The rows come from 4 hidden closed curves, with some noise, and rows from the same curve form a group. Each curve winds through 8 dimensions. The rows are also pushed far along 5 directions, which tell nothing about the answers.
In the rows, 128 means zero.
Known rows, each followed by its group:
[137 103 117 105  93 181 160 162 145 108 125 117 176 109  90 160 100 129
 165 153 168] -> W
[124 112 120 152 136 120 107 129 143 118 113 134 113 136 135 123 147 105
 124 115 112] -> V
[128 105 107 116  83 177 152 119 118 146  96 128 139 150 116 156 142 113
 125 129 128] -> V
[139 144 140 146 134 129 135 137 136 111 125 101 136 129 142 137 127 121
 120 133 123] -> V
[133 138 126 151  96 159 163 131 134 123  73 143  95 123 141 124 133  80
 110 101 143] -> W
[148 108 128 164 157 100  95 132 159  79 101 191 100  85 157  58 137  97
 128 123 188] -> W
[110 114 110 123 132 143 125 146 145 129 118 148 107 132 130 124 106 106
 152 112 138] -> W
[114 140 132 104 155 159  95 182 118 123 154  81 163 151 144 160 106 124
 151 131  92] -> G
[113 129 130 117 112 145 149 132 110 155 119 112 128 143 124 141 126 159
 127 114 100] -> E
[ 97 102 117  61 202 156  67 185  99 128 124 110 154 142 145 130  96 135
 196 129 108] -> E
[135 117 151 148 113 189 106 175 135  83 121 135 150 109 112 132 146 116
 135 147 155] -> E
[100 108 140 130 165 194  91 197 148  92 122 129 133  98 115 160 127 102
 164 108 143] -> W
[124 107 129 107 102 171 130 107  94 154  36 139 103 153 168 107 102  88
 152 122 166] -> V
[156 129 131 133  99 135 166  98 122 125 128 138 112  89 100 132 146 157
  98 138 137] -> E
[167 138 133 146  87 103 161  88 143 140 135 133 120  99 151  93  90 129
 123 137 161] -> V
[144 138 128 129 119 105 153 105 148 145 162 126 105 117 117 137 120 160
 118 105 130] -> V
[146 124 117 140 146 112 115 149 162  92 183 126 123 100 114 134 115 149
 142 126 128] -> W
[ 95  92 133  78 160 197  82 160  86 139  47 155 135 134 153 106 121  83
 176 133 160] -> V
[ 87 101 112  95 149 143 101 122  93 174  72 162 101 139 162  88 120 110
 158  98 115] -> E
[147 124 110 150 145  82 118 135 162 102 177 153 127  77 145  94 126 161
 131  99 152] -> E
[142 130 108 149 116 115 130 105 131 119 151 133 113 108 132 129 138 142
  99 119 100] -> G
[134 142 162 125 114 172 138 148 122 122 140 105 156 117 100 156 129 133
 123 158 135] -> G
[156 151 101 105 103  76 160  71 117 180 196  85 108 165 122 156 113 183
 105 122  66] -> W
[165 132  97 104  57 112 194  65 105 138  90 141 128 117 119 117 114 123
 114 136 183] -> G
[122 163 109 113 121 161 152 135 107 119 129 118  95 126  96 183 148 102
  87 108  81] -> W
[146 123 137 155 124 110 133 112 145 115 116 152 119 119 124 104 153 121
 107 129 151] -> W
[123 110 134 150 134 166 131 150 161  89 133 122 110  98  72 185 154 130
 123 105 118] -> W
[136 135 118  63 110 160 112 143  93 138 164 101 151 146 100 158 108 151
 149 148 116] -> G
[164 151 131 157 126  76 148 112 151 102 174 130 115  97 149 105 103 172
 112 121 155] -> G
[109 101 122 161 126 153 128 131 148 101  83 181  80  87 125 110 131  89
 133 112 150] -> W
[115 155 104  75 139 130 121 147  99 156 159  99 135 167 113 162 134 118
 129 113  75] -> W
[128 117 104 129 110  91 118 107 128 135 142 146 117 136 152  95  94 146
 149 132 151] -> G
[111 113 130 159 107 134 126 127 141 115 113 152 100 113 113 123 148 129
 126 108 135] -> G
[136 135 122 135 128  95 134  85 125 159 142 121  89 137 146 131 131 143
 106 103 102] -> W
[174 149  98 100  42 113 219  62 103 163 133  95 169 134 137 132  82 152
 116 168 153] -> G
[130 121 139 156 116 148  96 132 126 134 113 140 107 136 148 110 150 110
 118 107 122] -> G
[144 126 134 127 119 180 138 148 120  81  80 136 134  96 119 137 133  90
 122 145 167] -> W
[153 150 113 147 114  75 176  80 136 151 124 129  96 159 164 109 123 133
  88 110 127] -> E
[159  97 143 165 131 142 110 135 152  82 116 183 115  52 129  80 147 132
 128 133 194] -> E
[143 147 147 125 138 152 161 151 140 113 165  94 139 109  97 178 130 164
 113 137 117] -> E
[163 149  82  63 128 109 130 126 105 154 157 112 139 166 181 113  72 126
 150 114 135] -> W
[ 95 118 126 105 144 142  85 103  93 178 104 139  66 181 154 113 101 109
 140 130  86] -> V
[139 139 136 137  97 113 177  83 121 146 115 130 128 111 109 127 135 132
  97 144 129] -> G
[129 127 117 131 159 124 125 147 160 107 194 127 136 101  96 163 137 150
 125 124 114] -> E
[106  97 142 123 105 226 112 171 106 104  46 152 143 105  95 135 157  72
 149 147 158] -> E
[143 113 134 129 121 174 125 165 144 105 115 111 160 138 138 150 128 127
 148 121 161] -> V
[116 129  91 111 116  83 156  78 108 165 109 151 101 132 137 104 120 128
 121 116 112] -> E
[139 130 128 147 114 137 144 125 148 114 147 126 136  97  98 154 158 127
 101 117 117] -> G
[120 131 129 124 166 125  98 132 118 116 144 127 114 147 133 132 125 135
 119 152  98] -> E
[130  99 135 141 140 145 107 151 138  93  90 153 135 117 140  95 123 105
 153 157 175] -> E
[140 116 131 163 122 127 110 134 157 126 117 150 128 129 154 100 138  93
 127 111 141] -> V
[155 130 148 208 122 122 155 112 174  71  95 161  79  46 115 122 175 102
  80  88 168] -> V
[138 134 108 141 120  76 154  86 137 152 173 132 112 116 127 121 127 165
  99 116  94] -> G
[ 92 124 133 108 132 158 123 141 114 143 127 124 130 128  97 153 126 130
 139 134  98] -> G
[143 145 140 142 130 124 140 124 132 104 152 122 130  86 108 139 134 138
 105 148 116] -> V
[149 134 110  69 150 123 112 158 119 110 173 101 189 121 159 122  50 140
 183 160 172] -> G
[118 102 143 147 145 146  80 162 150 126 123 170 131 110 168  78 119  99
 166 121 174] -> W
[122 130 135 112 124 184 137 161 116 122 115 100 148 142 112 170 141 135
 128 123 108] -> E
[147  96 100 149  95 163 141 130 144 105 111 136 143 124 151 129 108 114
 136 145 159] -> V
[ 88 102 137 114 157 186  47 191 130 114 131 151 145 141 114 130 135  90
 170 141 127] -> E
[119 107 113 148  51 151 181  91 112 134  27 160  97 111 123 110 146 100
 119 105 163] -> G
[134 119 121 123 124 144 113 114 122 135 142 135 106 128 138 125  99 132
 134 144 123] -> V
[110 118 127 140 168 177 107 186 152  94 160 136 137 103 110 165 149 120
 129 120 109] -> V
[102  98 138 111 124 216 118 176 115 126  74 139 171 131 138 131 114  93
 167 159 158] -> V

New rows. What belongs after each?
[143 121 154 138 160 126 116 148 148 119 121 135 102 125 131 110 142 130
 133 117 143] -> E
[155 129 114 112  93 179 150 158 126  87 133 128 180  66 119 141 122 118
 142 137 181] -> E
[130 141 133 151 147 111 109 134 121 104 135 125  98 126 136 124 162 146
  93 102  89] -> E
[108 116 137 131 158 124  86 134 144 149 159 151  90 134 126 122 131 140
 137 103 109] -> V
[ 91 132 149 162 109 121 132  98 108 181  51 149  65 173 159  89 144 101
 113 100 103] -> G
[ 98 126 113 123 135 120 170  86  87 158  29 136  74 138 137 123 155 110
  97  91  90] -> E
[128 118  91  76 148 140 115 171 132 118 173 105 192 137 141 151  88 138
 177 130 137] -> E
[140 112 133 114  70 182 182 132 122 147  72 134 142 116 113 130 126 121
 141 126 173] -> E
[123 110 117 108 123 149 131 144 127 140 108 137 135 125 121 128 138 126
 148  99 134] -> E
[124 112 116 115 147 126 102 153 141 121 126 154 123 140 138 100 107 109
 158 125 151] -> W
[147 155 140 132  81 156 192 121 120 127 100 111 119 109  97 157 155 120
  93 124 132] -> E
[134 119 143 177 116 131 108 124 146 113 109 177  93 120 135  91 160 105
 105 126 148] -> E
[137 132 130 141 133  96 138 100 151 148 159 142  89 116 125 119 125 153
 116  97 132] -> V
[113 135 130 133 129 122 143 110 120 134 128 132  98 130  86 148 157 129
 102 143  91] -> E
[147 111 121 161 157  96  97 134 166 106 128 162  81 118 185  72  93 115
 150  95 165] -> W
[129 124 112 136 128  98 140 113 135 142 121 147 102 124 136 110 148 140
 115  79 119] -> E
[131 122 122 109 130 135 135 117 112 148 139 140 109 104 113 129 132 156
 125 126 116] -> E
[111 120 133 117 207 119  47 157 131 102 140 140  88 153 131 125 138 112
 136 113 101] -> W
[106 127 127 151 118 125 114 109 115 115 106 146  81 123 107 129 157 122
 109 123 107] -> G
[137 107 127 105  86 199 171 146 121 131  81 124 152 111  91 158 145 113
 139 121 156] -> E
[160 140  98  95 121  87 113 111 113 143 161 110 140 154 169 105  94 141
 143 128 134] -> G
[129 126 126 106 122 123 127 121 112 144 110 127 133 155 119 122 133 119
 129 141 123] -> W
[153 137 130 156  79 127 198 101 146 114 115 126 131 109  84 155 162 134
  82 132 137] -> W
[130 114 129 115 144 134  92 141 119 125 145 104 152 176 153 133 114 149
 145 154 121] -> V
[129 119 131 161 123 116 112 133 159 122 158 112 124 146 120 142 130 137
 130 124 108] -> V
[141 131 128 108 120 143 160 120 124 154 104 126 120 141 143 128 115 115
 130 130 148] -> E
[147 145 120 131 127 132 180 140 144 105 154  98 154 108 115 171 125 155
 112 122 129] -> E
[173 118 123 141 116 116 154 132 162  97 148 136 164  90 159 101  86 146
 145 140 210] -> W
[107 120 137  76 127 218  87 192  98 116 143 103 167 140  69 183 140 125
 160 163  97] -> E
[131  93 133 110 151 169  84 172 124 109  67 166 135  95 165  73 121  80
 184 118 200] -> E
[146 111 122 109 138 125 146 128 142 132 151 113 145 138 118 140 102 164
 142 153 137] -> E
[121 135 141 152 151 121 126 152 156  91 133 136 115  90 100 137 149 121
 123 101 141] -> G
[120 136 114  94 136 148 111 141 101 139 148 113 128 138 137 143  95 127
 146 148 101] -> W
[145 133  99  98 137 111 118 120 114 137 174  87 125 180 146 157  94 166
 136 133  96] -> V
[128 127  95 102 144 116 138 130 127 108 136 135 131 110 126 131  99 129
 144 133 142] -> W
[126 127 131 140 140 144 129 124 118 111  94 130 111 137 134 138 151 111
 100 126 113] -> E
[110 130 102 103 147 101 123 113 114 149  96 160  94 163 152  96 116  94
 128 109 127] -> W
[120 130 145 144 155 138 103 161 143 107 113 150 134 117 149 103 133 100
 134 126 158] -> W
[111 126 115  92 155 132  94 103  91 154 124 132  94 158 132 136 129 121
 123 129  91] -> W
[ 98 119 130 135 152 136 108 147 122 124 145 132 117 109 113 135 145 164
 127 107  87] -> E
[141 113 115  83 124 139 120 157 123 128 174 107 181 129 122 129  78 176
 179 172 145] -> E
[133 116 147 121 156 144 109 155 133 129 100 139 111 131 134 108 135 115
 149 122 147] -> E
[156 116 101 108 141  89 154  95 143 151 153 145 119 118 138 106 102 154
 138 129 154] -> E
[112 130 152 110 135 159 134 138 105 149  74 132 137 131 140 117 131 106
 136 124 146] -> V
[133 136 111 119 102 137 183 135 128 140 115 106 174 145 125 153 146 127
 118 121 125] -> V
[130 127  93 133 134  86 144 100 122 115 119 154 116 103 150 104 124 127
 117 119 135] -> E
[126 128 131 154 101 156 169 111 126 135 105 136 126 134 130 140 145 124
  92 139 120] -> V
[ 93 102 145 129 126 189  98 162 124 126  88 154 134 142 122 124 130  88
 153 149 140] -> E
[134 140 103  65 139 142 134 142 108 145 181  84 143 142 118 174  88 154
 151 131  97] -> V
[140 155  83 109  91  68 184  44  88 188 107 142  87 145 170  92 112 124
  92 117 111] -> W
[133 111 106 104 130 173  98 169 134 114 197 100 167 154 127 170  92 150
 156 164 102] -> V
[163 131 154 187 118 137 150 145 177  81 163 148 157  59 116 123 159 140
  93 136 168] -> V
[122 104 109 118 130 111 137 121 116 150  62 141 116 154 173  86 120 119
 149  92 142] -> E
[ 96 113 104 114 150 145 111 154 127 125 107 139 141 138 141 130 126 101
 153 110 126] -> E
[126 110 120 141 116 128 137 115 133 129 117 150 127 131 141 111 117 131
 125 143 144] -> E
[125 121 118 120 141 118 119 111 119 139  99 147 101 154 136 110 134  93
 122 140 130] -> E
[162 108 125 169 121 100 143 113 157  88 103 168 126  97 154  76 124 126
 123 145 195] -> E
[156 129 137 118 130 152 115 143 134 118 153 121 156 119 136 137 132 132
 129 126 155] -> W
[145 140 125 148  93 122 137 100 124 148 134 125 104 140 135 130 153 133
  94 107 105] -> G
[ 78  91 115 116 108 210 124 167  95 100  22 141 154 119  99 147 160  73
 149 128 129] -> E
[129 120  95 113 111 134 177 115 124 105  80 143 129  96 125 129 106 106
 136 130 167] -> W
